There are 9 hidden switches. A switch that is on adds its own fixed numbers to the row, and there is some noise. The rows also spread widely along 15 directions, which tell nothing about the answers.
Known rows, each followed by its switches (1 for on, 0 for off):
39, -24, 10, -48, -10, 26, 13, -27, -17, 43, -18, 30, 1, 45, 35, -1, -19, 10, -6, -24, -31, -50, -2, 11, 18
1 0 1 0 1 0 0 0 0
23, -6, 17, -4, -10, -43, 28, 6, 33, 1, -13, -19, 3, -10, -23, -19, 18, -23, -34, 23, 24, 6, 36, -19, -20
1 0 0 1 0 0 1 0 0
29, -34, 20, 3, -11, -25, -10, 3, 8, -32, -18, -9, 23, 11, -17, -34, 3, 1, -45, 2, 36, 1, 34, -14, -25
1 0 0 0 0 0 0 1 0
-21, 4, -5, 4, 16, 1, -2, -10, 18, -31, -11, 11, 8, 11, -11, -25, 41, -30, -10, -9, -6, -20, 7, -3, 2
0 0 0 1 0 1 1 0 1
29, 34, 2, 17, 8, 24, 48, -29, -12, 12, 0, -1, -19, 28, 20, -16, 15, -43, -15, -10, 18, -19, 18, -51, 23
1 1 0 1 0 0 0 1 0
-14, 33, 26, -47, 10, 9, 5, -15, 57, -17, -55, -51, 9, -1, 34, -22, 3, 27, 22, 13, -11, 34, 11, -20, 23
1 0 0 1 0 0 0 1 1
18, -26, -5, 26, 1, -40, 32, -36, 11, 12, 16, -17, -18, 19, -10, -5, 3, -9, -41, 16, -1, -32, 9, -10, 15
1 0 0 0 1 1 0 0 1
7, -13, -10, -18, -21, -11, -27, -3, 48, 12, -19, 13, -17, 26, -15, 3, 10, -19, -22, 1, -17, -26, 22, -18, 1
0 0 1 1 1 0 0 1 0
14, -13, -4, 11, 17, 3, 13, -20, 50, -11, -13, 12, 20, 38, -2, -24, -10, -35, -36, -13, 22, -33, 14, -17, -6
1 0 0 1 0 1 0 0 1
-4, 0, -14, -16, 13, 31, 2, -27, 31, 20, -22, -40, 9, 31, 21, 35, 2, -31, 24, -12, -29, -6, 30, -49, 25
1 1 0 0 1 1 0 1 0
23, 8, 20, -18, -19, 6, 22, -39, 3, -1, -19, -18, -32, -29, -11, -9, -25, 5, 3, 14, 6, 27, 26, -35, 68
0 1 0 1 1 1 1 0 1
42, -56, 19, -19, -7, 10, 27, 10, 36, 10, -18, -28, 37, -1, 9, 13, -1, -1, -14, 15, 23, -13, 23, -17, -16
0 0 0 0 1 0 0 0 1
8, 32, 12, -24, -8, -21, 11, -6, -6, -31, -16, -9, -29, -3, 8, -42, 56, -35, -10, -3, -18, -11, 18, -1, -1
0 0 0 1 1 1 0 1 0
2, 23, 22, 1, 7, -2, 24, -22, 45, 14, -29, 4, -1, -8, -39, 3, 10, -9, 3, -6, -16, -26, 7, -39, 13
1 0 0 1 0 0 0 0 0
-6, -13, -18, -49, -8, 21, -28, -7, 15, -12, -49, -8, -19, 17, 37, 10, 34, -5, 5, -33, -35, 8, 19, -34, 10
1 0 0 0 1 1 0 1 0
21, 18, 9, 0, -16, -8, 28, -37, -7, 21, -10, -18, -38, 19, -31, 11, 36, 3, -15, 0, -43, -53, 10, -29, 43
1 0 0 1 0 1 1 1 1
16, -19, -12, -39, -3, 3, 30, 29, 22, -5, -33, 44, 5, -10, 33, -23, 46, -48, -29, -21, 19, 5, 16, -24, -25
0 0 0 0 1 1 0 1 0
47, -41, 29, -16, -31, 6, -25, -25, 0, 24, -19, 2, -29, 36, -29, 12, 21, 1, -9, -22, -22, -54, 21, -35, -19
1 1 0 1 0 0 0 0 0
35, -50, 25, -43, -31, 15, -11, -39, 48, 25, -31, -25, -5, 24, -2, 22, -42, 18, 3, 8, -19, -26, 24, -6, 26
1 0 1 1 1 1 1 0 0
-9, 25, 35, -42, -27, -9, -9, -15, 24, 60, 1, -12, -19, 25, 1, -28, 10, -1, 19, 45, -10, -5, 24, -18, 5
0 0 0 1 0 1 0 1 0
-25, -24, -27, -11, 12, -13, -8, -42, 69, -22, -36, -27, -18, 22, 27, 19, -1, 14, 1, -13, -44, -28, -19, -3, 20
1 1 0 0 1 1 0 0 0
8, 1, -9, 2, 4, -4, 48, 2, 23, 33, 3, 5, 33, 25, 9, -10, 17, -24, -29, 30, 10, -25, 15, -16, 16
1 0 1 1 0 1 0 1 0
-14, -5, -12, -32, -4, 1, 9, 26, 20, 55, -29, 29, 22, 5, -9, 19, 40, 25, -12, 13, -31, -15, 8, -34, 31
1 0 0 0 1 0 1 0 0
25, 70, 19, -29, 18, 1, 43, 8, 40, 29, -44, -18, -2, 46, 23, -28, 42, -14, -31, 16, -12, -23, 18, -39, 24
1 0 1 1 1 1 1 0 0
13, -27, 31, -22, -36, -12, -19, -19, 51, 7, 2, -32, -21, 16, -19, -13, -4, -30, -3, 37, 4, -17, 38, 12, -11
0 0 1 1 1 0 1 1 1
12, -11, 3, -29, -30, 6, -37, -11, 32, 15, -19, -6, -22, 29, -7, 3, -1, -20, -8, 5, -10, -5, 40, -23, 9
0 0 1 1 1 0 1 1 0
-6, 6, 10, -38, -3, -8, -35, 0, 53, 17, -37, -34, 33, 36, -10, 4, -14, 5, 4, 6, -19, 0, 38, -26, -8
1 0 0 0 0 0 0 1 0
14, 13, 2, -27, 18, -8, 13, -5, 8, 0, -28, 35, -1, 42, 41, -52, 22, -18, -31, -24, 4, -5, 10, -10, -4
1 0 0 1 1 0 0 1 0
3, 6, 52, -34, 9, -7, 1, -23, 21, -8, -30, 13, 29, 4, -32, -39, 0, -24, 13, -14, -23, -28, 21, 12, -8
1 0 0 0 1 1 0 1 0
-4, -19, 15, -43, -23, 18, -33, 6, 13, -10, -22, -54, 30, 2, 15, 1, 6, 20, 22, 28, -7, 8, 29, -6, 0
0 0 0 0 0 1 0 0 0
12, 9, -9, -8, -15, -10, 10, 19, -9, -17, -7, 24, 9, 20, 1, -40, 48, 1, -48, 6, -5, -52, -3, 20, 5
1 0 0 1 0 0 0 0 1

New rows, each followed by its switches (1 for on, 0 for off):
12, 13, 28, -17, 39, -35, 38, -29, 10, -23, -25, -27, 27, 27, 21, -44, 9, -8, -11, -8, -17, -16, 8, 15, -4
1 0 0 0 1 1 0 1 0
13, -22, 13, -11, -25, -25, 6, 0, 62, 25, -11, -15, -1, 11, -25, 1, 8, -2, -24, 38, -4, -39, 18, -3, 5
1 1 0 1 1 0 1 0 0
-12, -20, 11, 16, 21, -21, -4, -39, 47, -2, -11, -46, -10, 31, 4, -6, 23, 2, -4, 12, -1, 1, 13, -36, -7
1 0 0 1 0 1 0 0 1
-2, 31, 7, 2, 22, 20, 24, -24, 1, -31, -43, 6, -17, -13, -2, -15, 41, -14, 1, -30, 3, 23, 15, -67, 34
0 0 0 1 0 1 1 1 0
-6, -63, 13, -28, -28, -2, -16, -18, 11, 39, -8, 44, -15, -12, -29, 10, 29, -18, 15, -11, -17, -9, 21, -28, -15
1 0 0 1 0 1 0 1 0
16, 8, 19, -75, -36, 14, -28, 19, -54, 25, -16, 15, -1, 23, 25, -35, 46, 8, 2, 2, -33, -11, 29, 17, 12
1 0 0 1 1 0 1 0 0
16, 36, -7, -6, -2, -13, 2, -10, 16, -44, -23, -9, -33, 16, -8, -26, 50, -69, -23, -27, -25, -40, 21, -11, -7
1 1 0 1 1 1 0 0 0
47, -20, 3, -38, -45, 18, 0, 0, 44, 41, -32, -15, -2, 26, 3, 20, -23, 24, -25, 21, 2, -29, 23, -43, 28
1 1 0 1 0 1 0 0 0
-8, -8, 21, -40, 17, -12, 5, 2, 57, 4, -26, -26, 51, 52, 41, -37, -4, 20, -7, 25, -3, -27, -3, 38, -23
1 1 0 0 0 0 1 0 0
38, -7, 18, -47, -18, 16, 53, 9, 11, -12, -38, 2, 11, -28, 16, -7, 35, -18, -6, -10, -7, -32, 3, -1, -5
1 0 0 1 0 1 0 0 0
-3, -33, 25, -60, 5, -25, 14, -1, 8, 37, -28, 3, 24, -7, -3, -1, 37, 2, 17, -2, -45, 3, 19, -1, -11
1 0 0 0 1 1 0 1 1
9, 12, 39, 7, 11, -25, 27, -57, 15, -24, -23, 11, -40, -10, -40, -26, 29, -32, 2, -29, -30, -35, 4, -15, 8
1 0 0 1 1 1 0 1 0
33, -4, 6, -11, -23, 17, 4, 15, 10, 23, -11, -4, 41, 16, -41, 17, 12, -12, -18, 17, -15, -53, 36, -29, 29
0 0 0 1 1 1 0 1 0
30, 5, -4, 13, 6, 39, 44, 26, -7, -15, -16, -38, 43, 14, 5, 12, 52, -7, -31, 11, 4, -44, 19, -27, 29
1 0 0 0 1 0 1 0 1
20, -29, 26, -10, -14, 31, 1, 17, -3, 29, -4, -16, 30, 33, -18, 10, 55, -10, -7, 17, -5, -46, 27, -17, -17
1 0 1 0 0 0 1 0 1
7, -12, 3, -27, -14, 26, 12, -40, 29, 8, -6, -54, 6, 13, 10, 22, -26, -34, 23, 17, -23, -10, 37, 2, 41
1 0 1 1 1 1 1 1 1
28, -2, 29, -35, 28, -27, 45, -11, -16, -27, -32, -33, 9, 11, 38, -34, 42, -3, -14, -10, -20, 3, 8, 25, -13
1 0 1 0 1 0 1 0 1
-4, -4, 37, -7, -9, 28, -17, 10, -2, 25, -1, 18, 27, 25, -21, -27, 39, -17, 10, 17, 14, -23, 23, -30, -17
0 1 0 0 0 0 0 1 0
-8, -33, 4, -27, 19, 10, -3, 0, 14, -37, -51, -17, 34, -7, 14, 3, 46, 34, 5, -17, -33, 4, 4, -9, 19
1 0 0 1 1 0 0 1 1
9, 7, 12, 13, -3, 12, 29, -8, 23, -33, -6, -53, -17, -5, 11, -14, 47, -46, -11, 15, 17, -10, 25, -26, -3
1 0 0 0 1 1 0 0 1
-13, -13, 10, -8, 11, -13, 0, -4, 35, 25, -12, 22, 26, 42, 16, -37, 15, 18, -23, 19, 14, -9, 3, -13, -5
1 0 0 1 0 0 0 1 0
-23, 26, 33, -23, -9, 29, -18, -3, -19, 42, 7, -5, 33, 39, -8, -25, 32, 5, 24, 40, -27, -34, 17, 2, 17
1 0 1 0 0 1 0 0 0
-12, -24, 19, -18, 6, 19, 9, -26, 25, 2, -27, 15, -26, 12, 33, -19, 44, 3, 9, -8, -11, -21, -18, -18, 0
1 1 0 0 1 1 0 0 0
12, -16, -25, -24, -9, 18, 2, 4, 53, -46, -45, -38, 10, -11, 31, 14, -7, -7, -9, -1, 7, 14, 20, -17, 25
0 1 0 1 1 0 1 0 0
-17, -5, 24, 42, 18, 5, -12, -20, 41, -30, -4, -56, 5, 36, -7, -22, 43, -28, -9, 35, 24, -2, 29, -33, -5
1 1 1 0 1 1 1 0 0
22, -8, 45, -10, 19, 8, 21, -24, 57, 0, -46, -10, 25, 17, -5, -22, -13, 16, -7, -1, 21, -6, 11, -41, 1
1 0 0 1 0 1 0 0 0
24, 18, -8, -6, -21, -21, 1, -15, -14, 0, 2, -2, -37, 37, 6, -28, 15, -39, -45, 0, -4, -20, 33, -3, 10
1 0 1 0 1 0 1 1 0
18, -8, -32, -10, 12, -25, 8, 18, 31, -9, -37, -39, 13, 43, 44, -1, 37, 27, -54, 6, 6, 15, 19, -43, 5
1 0 0 1 0 0 0 1 1
44, -42, 20, -14, -6, -38, 11, -7, -8, -11, -16, -54, 35, 17, -10, -2, 3, 17, -29, 10, -2, -10, 38, -8, -14
1 0 0 0 0 1 0 1 0
11, -17, 52, 29, 6, -20, 8, -56, 21, -25, -15, -20, -27, 20, -23, -38, 13, 24, -21, 17, 9, -17, 5, -11, 21
1 0 1 1 1 0 1 1 0
28, 0, -23, -7, -11, 16, -15, 9, -34, -1, -13, -4, 10, 40, -15, 23, 48, -30, -21, -31, -47, -61, 30, -24, 12
1 1 0 0 1 0 0 1 0
38, -2, 45, -46, 14, -28, 40, -9, -15, 36, -33, -8, 14, 8, -5, -10, 46, 12, 2, -8, -46, -23, 15, -16, -4
1 0 0 1 1 1 0 0 0
21, 38, 26, 5, -19, 1, -2, -37, -4, 33, 9, -3, -38, 53, -28, -29, 7, -16, -25, 13, -15, -55, 24, -28, 35
1 0 0 0 1 1 0 1 1
38, -65, 9, -11, 2, -8, 2, -33, -2, -34, -16, -20, 8, 14, 26, -10, -12, -10, -16, -25, 10, 4, 27, -2, -11
1 0 0 1 1 0 0 1 0
-7, -22, -16, -3, 13, -6, 14, 5, 17, 22, 1, 0, 40, 31, 19, -7, 8, 6, -25, 26, 7, -14, 12, -7, 18
0 0 0 0 1 1 1 0 0
28, 2, 20, -38, -21, 12, 23, -25, 10, 35, -21, 0, -23, 17, 26, -11, -14, 2, -3, -4, 3, -10, 13, -27, 10
1 0 0 0 0 0 0 1 0
17, -14, 12, -39, -11, 28, 13, 1, 5, -37, -31, -21, 44, 18, 35, -24, 19, 15, -4, 7, -10, -39, 0, 26, 13
1 1 0 1 0 1 0 1 0
-35, 8, -13, 18, 10, -29, -12, -17, 46, -17, -15, -56, 1, 21, -15, 5, 33, 1, -12, 24, -12, 2, 25, -35, 11
1 0 0 0 0 1 1 1 0
-10, -2, 30, -42, -6, 47, -16, -3, -20, -31, -40, -14, 29, 14, 10, -13, 54, 22, 27, -15, -41, -43, -1, 17, 7
1 0 0 0 0 0 1 1 0
21, 1, 25, -5, 2, -16, 18, -40, 17, 10, -21, 38, -32, 20, -21, -36, -6, -6, -33, -18, 2, -20, 9, -25, 25
0 0 0 0 1 1 1 1 1
-15, 22, -1, -26, -22, 8, 6, -5, 34, 44, -13, 9, -12, 28, 7, -4, 25, 17, -3, 24, -28, -45, -5, -14, 27
1 0 0 1 0 0 0 1 0
-11, -4, 38, -23, 22, -51, -29, -15, 28, 38, -10, -1, 26, 20, -40, -23, -3, -13, 16, 8, -20, 18, 41, -19, -25
0 0 0 1 1 0 0 0 0
26, -22, 6, 4, 17, -33, 7, -27, 35, -12, -13, -38, 18, 44, -9, -5, -14, -25, -28, -15, -2, -25, 29, -8, -29
1 0 0 0 0 0 0 1 1
-32, 0, -11, -27, 7, 8, -34, -24, 64, -24, -45, -34, 3, 41, 22, -4, 4, 16, 2, -1, -24, -2, 6, -13, 21
1 1 0 0 0 1 1 1 1
25, -31, 14, -4, 19, 6, 38, -31, 22, -24, -27, 21, -11, 38, 41, -37, 39, -27, -26, -27, 9, -37, -13, -3, -26
1 1 1 1 0 1 0 1 0
-4, 27, 11, -27, -8, 9, 10, 8, 32, -19, -19, 20, 35, 4, -6, -43, -13, -30, -12, 8, 16, -26, 15, 23, 2
0 0 0 0 0 0 1 1 0
12, -20, -5, -18, -7, 31, -9, 0, -2, 0, -27, 6, 13, 22, -23, 27, 59, -32, 2, -30, -46, -55, 28, -28, 12
1 0 0 1 1 1 1 1 0
-17, 35, 27, -4, -2, -16, -9, -8, 23, -20, -26, -24, 15, 8, -28, -40, 24, 27, -12, 38, -5, -5, 14, -11, 35
1 1 0 1 0 1 1 0 0
34, -16, 23, 8, -27, 32, 39, -25, -38, 8, 7, 17, -6, 4, 6, -26, -3, 16, -27, 12, 35, -29, 5, -14, 41
1 0 0 0 0 0 1 1 0
-3, -25, 12, -4, -20, -1, 7, -32, 31, -24, -12, -3, -30, -15, -21, -2, 30, -29, 6, -4, -9, -34, 6, -5, -5
0 0 0 1 0 1 1 1 0
-17, -25, 50, 0, 1, 7, -7, -8, 14, 15, -4, -8, 56, -10, -38, -23, -2, 10, 14, 43, 25, 21, 31, -20, 7
1 0 1 0 0 1 0 0 0
-1, -18, 29, -46, -28, -7, -5, -5, 8, 18, -24, 6, -1, 18, 16, -38, 28, 49, -9, 35, -8, -11, 1, 9, 23
1 1 0 1 0 1 1 1 0
22, 22, 42, -60, 8, -16, 11, 3, 17, 1, -45, 3, 33, 15, 1, -46, 2, -7, -6, -5, -13, 2, 32, 8, 1
1 0 0 1 1 0 1 1 0
-14, -40, 15, 1, -31, 31, -4, -44, 8, -10, 5, -30, -65, -26, 22, 3, 41, 6, 28, 23, 1, 4, -1, -28, 28
0 0 0 1 1 1 0 0 1
5, 6, 10, -9, -10, -7, -14, -27, 12, -25, -22, 4, -19, -18, -44, -5, 1, -48, 10, -28, -14, -7, 27, -26, -4
0 1 0 0 0 1 0 0 0
-1, 24, -20, -6, 14, -1, 9, 6, -15, 17, 3, -62, 26, 41, 48, -11, 23, 4, -12, 40, 16, 35, 39, -40, 27
0 0 0 1 0 1 1 0 0
